Each cloud of rows lies close to a flat space through zero, with a little noise off it, and is much wider in some directions of that space than in others. After each cloud: how many dimensions does that space have?

[[-28  32   2  -7  -3   6  -9 -24  30  15 -20  13 -39  17   0 -23 -21 -27
  -28  30 -27  14]
 [-10  -5  44  15 -10   1  -3 -27   0 -16   8  21   4  31  -9 -17  31   2
    1 -52  22  19]
 [-12   0  23 -33  10   7 -11 -35  16   7 -11   0   1   4 -19 -30  11  11
   -9  -4 -12  -7]
 [-14 -14  31 -18  23  13  -7 -25 -25  -2 -13  14  12  34 -23 -35  18   6
   -1 -46  16  17]
 [-18  -3  18  38 -28 -22  -5 -17  17 -12  31   0 -13  27 -16   1  38  -4
   -9 -35   8   5]
 [ 32 -23  19 -12   5  28  -6  -5   3   0 -11  18  43  13 -11  -2  -1   1
   12  20  20   3]
 [-19   7   1  -8 -18  20  27   2  -1   1 -34  -2  -8  -7   8  -1  12   4
  -35  27  -2  23]
 [  7   8   7   4   0  -3   0 -15   1  -6   9  13  -6  12   5  -2 -10   0
    8 -33   8 -10]
 [-21   9  -7  27  -4  -7  -7 -29 -12   0   5 -10  -4  12   9  -9 -22   6
    3 -44  16  39]
 [  5 -13   4 -44  25  12 -12  16   0   7   0  10  24 -18 -12  -5  13   3
    7  43 -15 -30]
 [ -4  11  -8  13  -2 -11  14  -9 -27 -15   0  18  -8   7  13  -3 -11  23
    3 -26  22 -13]
 [ 29   2 -34  14 -28  11  13   6  10 -12   8 -15  28 -21  18  18 -41  25
   25  31  12  12]
 [ -5  -9   8   4  -2  25   4 -34 -15 -16 -19   8  19  36  -7 -24  -7  12
   -7 -32  27  38]
 [  5  -3 -24  -7 -17   9  14  13  22   3   1 -36  -6 -11  -5  12   2  -4
   -9  16 -21   3]
 [ -9  10 -28  26 -21  15  -3 -26  11 -40   6  -5   8  24  15   8 -13  36
    0  -1  25  16]
 [ -7  -6  22 -12   5   2  -4 -14   2 -21 -10  10   0   4  -4 -17  29  16
  -10   1   3  -4]
 [ 10   9  17 -16  17   3   8  20 -17  25  -3  24  -3  -4   3   6 -11 -15
   15 -13   1 -21]
 [ -3  14 -23  25 -10  -4   3 -24 -18 -23   8  -3   4  15  14  -5 -33  38
   22 -33  31  16]
 [-31   4  -4  -5   5   5  13  -7 -22  19 -12   9 -16  18  -8 -14   0 -22
  -32 -25  -5  15]
 [ 11   4  -6   4   3 -19   7  31  -7  20   3  -2 -12 -21   0  15  -6 -10
   10  19  -9 -22]
 [ 34  -3   3  18  -8  -5  14  35 -14   8   0  -3  15 -32  19  10 -25 -15
   27  14   5  23]
 [-13  18   7  -9  18 -12  -5  24   1  43 -16   6 -36 -13  -2   4  -8 -41
  -11  25 -29  -9]
 [-43  15  23  -7   8  16 -30 -40  19   1 -24   3  -9  23  -8 -21  13  16
  -16  10   3  31]
 [  8  -7 -15   7  17  -6 -16 -23 -20 -19  -5  -1  12   9   2 -16 -23  26
   12  -7  20   6]
 [ 16 -13  21 -15  18   3 -21 -22  -7   4  14  33  43   1  -4  -4  -8  16
   26  -8  23 -25]]
 : 14

[[  0   5   9   6  -3  -4   5  -5  -5   5   5  -6   4   0  -3  -3   2  -2
    6   4  -3   7]
 [ 10  18 -25 -40  -5  11 -15   1   8   3  -7  17   2  17  -1   3  -1  12
    2   1   1  -2]
 [ -1  -2 -17 -16  -1  10   3   4   8  -2 -15  -2   9   7   0   0  -2   4
  -12   6  -6  -5]
 [  7   7  11  -4   2  -2 -11   3   1   7   5   9  -4   0   0   5  -4  -8
    6 -10   5   2]
 [ -1   7  19  13  -2  -6  -8   3 -13   9  15   7   2  -9   2  -2 -10 -10
    4  -4   0   4]
 [  8  11  -1 -24  -4   6   3  -2  13   7 -17  -7  12  13  -2   0  -1   0
    1   2  -9   2]
 [ 12  10 -22 -39   2  11 -12   3  17   3 -13  13  -3  18  -4   8   2   7
    0  -2   5  -3]
 [  1  -1  18  15   3  -6  -2   2  -4   3   8   1  -5  -9   1   1  -3 -10
    5  -9   3   1]
 [  6   9  10   1   1  -4 -17   2  -5   4  14  18 -10  -5   3   4  -5  -6
    9 -13   8   1]
 [ -1  -6   9  16   1  -5   2  -3  -1  -7   1  -3  -6  -7   4   0   2  -1
    4  -7   2  -1]
 [  7  -1  15   9   6  -6  -1  -1   8  -4  -2  -2 -10  -2   2   5   3  -6
    9 -15   6   0]
 [ -8 -16  -6  11   0   3  15  -1   5 -11 -12 -15   3  -4   3  -2   4   3
  -11   5  -5  -5]
 [-11  -7 -23  -8  -5   9  12  -1  -3  -5 -10  -8  12   5  -1  -6   0  11
  -15  19 -10  -4]
 [ -3  15 -29 -30  -9  13 -19   7 -13   8  11  27   8   6   3  -3 -11  10
  -10  12  -2  -2]
 [  2   3  -9 -14  -2   6  -3   1   5  -1  -8   3   3   6   2   1  -2   4
   -3   1  -2  -3]
 [  1  -6  23  22   5  -9   7  -1   1   1   2 -11  -3  -7  -1   1   1 -12
    6  -7   2   3]
 [  0   1  23  20   1 -10   3  -2  -9   7  13  -5   0  -7  -3  -2  -1 -10
   10  -2   1   8]
 [ -1  -4  -6   0   2   0   0   2   0  -1   1   1  -2   0  -1   2   2   1
   -3   1   3  -1]
 [ 13  12   5 -17   1   0  -7  -2  12   4  -7   4  -3  10  -1   5   2   0
   12 -10   2   3]
 [ -8 -14  11  30   3  -9   8  -2  -8  -8   8  -7  -8 -14   3  -2   3  -3
    0  -2   3  -1]
 [-11 -17  -1  14   3   3  16   5   2  -3 -10 -17   9  -5  -1  -1   0  -6
  -16   9  -6  -5]
 [  2  16 -22 -29  -8   9 -12  -1  -4   4   2  16   6  10   1  -3  -3  13
   -1   7  -3   0]
 [ -2  -6   8  10   4  -3   7   1   0   2   1  -8   1  -2  -3   1   2  -6
   -1   1   1   2]
 [  2   8 -11 -15  -3   4  -6  -1  -2   2   2   7   2   6  -1  -1  -1   6
    1   4  -1   1]
 [  7  13  -6 -20  -1   3 -12   3   1   9   6  14  -1   8  -4   3  -2   0
    4  -1   3   3]]
 : 6

[[  2   9  -7 -19  -4 -16   0  10   9   1 -28 -14 -10 -26 -36 -17  16  13
  -14  -2   6   8]
 [  5  12  -4   3   3   4   7  -3  -1  -2   9  11  16  13   2  -1   3 -14
    1   5   2 -11]
 [  5  13  -7   0  12 -10 -20  -7  -6  21  -5   0 -13 -18 -18 -22   7  -4
   10  -4  -1  10]
 [ -7 -18   2  -9   4 -10 -13  12   3  18 -22  -3 -15   4  -7 -15  12   8
    9   0   3  -6]
 [  5  20   4  -7 -10 -10  -1   9  16  10  -2 -23 -16 -10   1  -6 -13  13
  -10   8  12   8]
 [ 15  16   2  15   2   0 -18 -12  -3  -1  25  14  12  10  21  11  -7  -4
    4  11   6  -3]
 [ 19  17   4   5  -6  -3   0   8  -4  -8  23 -11  -1  -2  -3 -14   3 -13
  -17  -4   5  22]
 [ -2   8 -11   5  -1  16 -12   5  -7  14  -4  -2  -6 -18  -6 -23  -6   5
    5   0 -13  -2]
 [ 14  26   4   2   9  -4  -5  -5  18 -14   3   4  -4   1   0  14  -1   9
   -1  15   5  15]
 [-11  -2  -4  -3  19  25  -2  -4  -2   2   8  18   6   1   1 -38   0 -13
    2   6 -25 -17]
 [ 10  32  -7  -6  11  -5 -13 -10   2  13   6   1   7   1   6 -12   4 -13
   -5  -1   5   5]
 [ -2 -15  -4   0   5  -7  -1  -2  -7   6  -2  10   9  12  -2   8  11  -4
    2 -13  -1  -5]
 [ 13   3  19 -11  -1  14  -5  -4   6 -17  -3 -10  -6  10  19 -18   0  -5
  -27   2  -2  -1]
 [ -8 -15  -8   0  -7  10  12  14 -12  -8   0   4  13  16  14   6   4  -9
  -14 -15  -9  -5]
 [  1  -4  -6  -5  -7  -8  -5   9  -5  18  -9 -18  -2  -2  -6   6   5   6
   -8 -28   7  12]
 [ -5 -15   6   5   4  28 -24  -2  -3   1   9 -14   0   7  25 -12   1  -7
   -6 -17 -10  -6]
 [  1 -14  -4   7   0   0 -24  -7 -15   6   4  19  22   8  18  11   8  -4
   15   5   2 -16]
 [ -8 -19   1  -7   7  18 -12   3  -4   3 -16   9  12   5   6   3   7   8
    7  -8  -8  -5]
 [ 12  18  -5   2 -10  -1   5   1  -5  -7  -8  -8  -9  -7   2   2  -5   2
  -18  -4  -1  12]
 [  6   9  -6   0  -8  -4 -12   6  -3   2   5 -17 -11  -4  12 -11  -1  -1
  -29 -14   0   4]
 [  6  18   6  -8   3  -3  18  -3   8  -5   7   3  -5  11   1   2 -12  -6
  -19  -1  10  -9]
 [  9  30  -6  -5 -15   4 -13   2   7   4   1 -40  -6  17  42 -36   7 -32
  -32   2   5 -10]
 [  8  -4  10  -1  -2   3   8   2  22 -18   2 -12   7  30  11   0  14  -5
  -12   6   0  -2]
 [  6  15  -4  14  -3 -20  26 -11  -6   5  19   3  -6  -6 -19   9 -12  -9
   10   1   5  10]
 [-18 -35  11   0   6   4  39   0  -5  -6  11  28   6   4 -18   9 -17   8
   12   1 -14  -8]]
 : 16

[[  9  -2  -1   9   4  -1   1   2  -6 -12 -13  -1  16   0   4 -14  -3 -13
   -5 -10  -1  10]
 [ 16 -20  11   6  -6 -11 -27   6 -14  -3  -7   7   5  -6  11  -5  20  -2
  -24 -16 -14  17]
 [  7  -8   7  -8   0   9  -7 -13 -11  22  -1   8 -16   3   7   0  13   9
   -2  22  -5  -8]
 [ 22  -6  -2  -3   3  -9 -20  -2 -15  16  -9   5  11   7  15  -5  19  -5
  -12  -6 -11  15]
 [ 16  -3  -7  -2   9  -3  -8   8   7  18  -1   2   2   8   5   6  -4 -12
   -8  -5  -4   7]
 [  3  34 -13   2  13  30  17 -17 -17  29 -37  -8   9  18  11 -21 -26  -7
   -8  45 -13 -30]
 [ -6  -5   5  16  -1   6   5   4  -3 -24  -8  -2   4  -8  -7 -14 -13  -4
   -1 -10   3  -1]
 [  6  -8 -12   0   1 -18 -17   9   0   2  13  -1   6   6   7   4  17   2
    4 -24   2  18]
 [  4  13 -12   5  14  12  20   0   9   3  -9  -4  10  10   2  -9 -24 -15
   13   6   6  -5]
 [  6  -1  -5  -6   3   1 -14 -11 -24  22  -6   1  -1   8  17  -9  20  12
   -4  10 -10  -5]
 [ -2  13 -10   2   6   9   1  -1  -2  11  -7  -5   0   9   2  -4 -14  -1
   -5  10  -6 -12]
 [ -4   1   2 -10  -2  -2  -3   1   9  13  14   2 -16   0  -6  16   3   8
    2   6   1  -7]
 [-12 -11   1  -7 -12 -22 -18   8   2  -6  28   0 -11  -7  -6  17  25  20
    3 -19   1   9]
 [  9  -6  -4  12  16  14  19   4  15  -9 -10   3   6   4  -3 -17 -33 -26
   11  -5  12  -2]
 [ -7  -3   0   5   0   5   4   2   2  -8  -1  -1  -4  -2  -6  -4  -7   0
    3  -2   3  -5]
 [ -3 -12  15   7  -9  -7  -2   6   2 -26   2   2   3 -15 -10   0   2  -2
   -8 -17   0  10]
 [ 16   6 -13  10  24  25  39  -9  10  -1 -21   4  20  16   9 -27 -31 -38
   32  11  24   1]
 [  1   4  -9  15   5  -4   7   3  -8 -22 -13  -7  28   0   4 -17  -5 -10
    5 -19   4  13]
 [-16  -1  -8   5  -3 -17   3  11  14 -23  20  -6   6  -3 -11   6  -2   4
   16 -29  11  10]
 [ 11   6 -12  -4  16  11  17  -3  12  14  -2   2   1  13   5  -4 -16 -17
   18   9  11  -3]
 [-16   5   7   5  -3  19  12  -9  -8  -6 -10  -2 -11  -5  -7 -11 -15   8
   -2  21  -3 -23]
 [ 11   5   5   2   7  15  29  -6  13 -10 -17   6  14  -1  -2  -8 -20 -28
   13  12  14   5]
 [ 12  -1   3   0  -2  -8 -11  -1 -13   1 -10   1  15   0  10  -4  16  -3
  -10  -4  -7  11]
 [ -8 -18  17  10  -3  12  25   0  14 -36   2   9  -5 -14 -15  -6 -13 -10
   19  -5  21   1]
 [ -5  18 -12  -1  11  13  18 -11  -5  12 -10  -5   5  13   6 -13 -12   0
   16  19   5 -15]]
 : 7

[[ -5  -6   7   2 -16   6  11  10  13  -2  10  -4   1   6   2 -14 -11  -4
   -5   2  10 -11]
 [ -7   0   7  -1  -8  16  11  -2  -3 -15   5   9   3  -1   1  -7  -9   2
   -1  -6  15 -10]
 [ 18   1 -15   0 -14  -9   2 -13  14   0 -13   5  12   4  -8 -11  11   5
   -2  11  -1   5]
 [  6   3  -5  -4  13  -8  -8 -15 -14  -1  -8   4   2  -6  -3  21   7   4
   -2   3 -14  14]
 [  3  -5  15   4  -4  -7   6  -4 -11   9  19 -13   7  15   8  24  -9  -1
   20  11 -12  -5]
 [  6  -6   1   2   4  -6  -4   0   4   9   5 -23 -11   1   2  -5   4  -5
    3   3   6  -5]
 [ -3   3   6   3   1   3  -1   9  -3   5   4   4  -3   3  10   1  -1   0
    7  -6  -2  -5]
 [ -8   1   9   4   1   7   5   9  -8   6  11  -4  -4   7   4   2  -1  -2
   24  -3   7 -11]
 [-14   1  15   4   5   7   4  15 -12   6  16  -2  -5   7   7  10  -7  -4
   22  -5   0 -11]
 [ 13  -6 -10  -3  -7  -3  -3  -8  21  -6 -10 -10  -5  -8  -3 -25   2  -1
  -31   1  11   1]
 [-16   8  20   2  26   9  -5   7 -38   2  12   9  -8  -1  16  36  -5   1
   25 -15 -12  -1]
 [ -4   7  -4   1  16  -2  -9   5 -12   9  -7   6  -4  -3   1   9  11   0
   16  -5  -7   4]
 [-28  13   9   3  26  12  -7  26 -27   9   6  16 -12  -4   7  18   1  -3
   30 -18  -7  -1]
 [  4  -3   3   3  -4  -5  -1   8  11   9   5 -12  -6   5   7  -8  -1  -4
   -2   1   2  -6]
 [  0   1  -2   0   1   2  -1   0   1  -2  -3   3  -1  -3   0  -4   0   0
   -5  -3   2   0]
 [ -8   1  18   2   7   3   0   9 -13   4  15  -2  -5   4  15  17 -11  -3
    7  -7  -8  -5]
 [  7  -1  -1   2  -4 -12  -2   0   3  11   2  -6   5   9   0   7   3  -1
    7  10 -12   4]
 [  0   4   2   4   0   3  -2  13   7   4  -1   4  -6   0  11 -13   0  -1
   -2  -9   4  -6]
 [ 13  -3   1   0  -1   0  -2 -11   3  -6  -2  -7  -5  -4  12  -7  -1   3
  -17  -5   6  -4]
 [ 19 -11  14   3 -34  -4  18 -11  17  -5  19 -13  14  19  13  -6 -17   3
  -11  13   3 -13]
 [  7   6 -14  -3  15  -4 -13 -10  -4  -1 -19   7  -6 -12  -1   0  13   4
  -10  -5  -3  11]
 [-25  -2  18   2   6  26   9  20 -12  -7  17  -1 -13  -3   5  -8 -12  -6
   15 -16  23 -21]
 [ 10   9  12   4  11  -2  -6  -7 -21   3   3   8  -1   2  27  24   0   7
    7 -11 -14   1]
 [-11   4  -4  -1   5   6  -3  10   1  -2  -6  11  -4  -7  -3  -7   1  -1
   -4  -9   3   2]
 [ -6  -5  29   2  -1  20  11   1 -15 -14  22  -5  -9   1  25   5 -22   1
   -5 -16  14 -21]]
 : 7
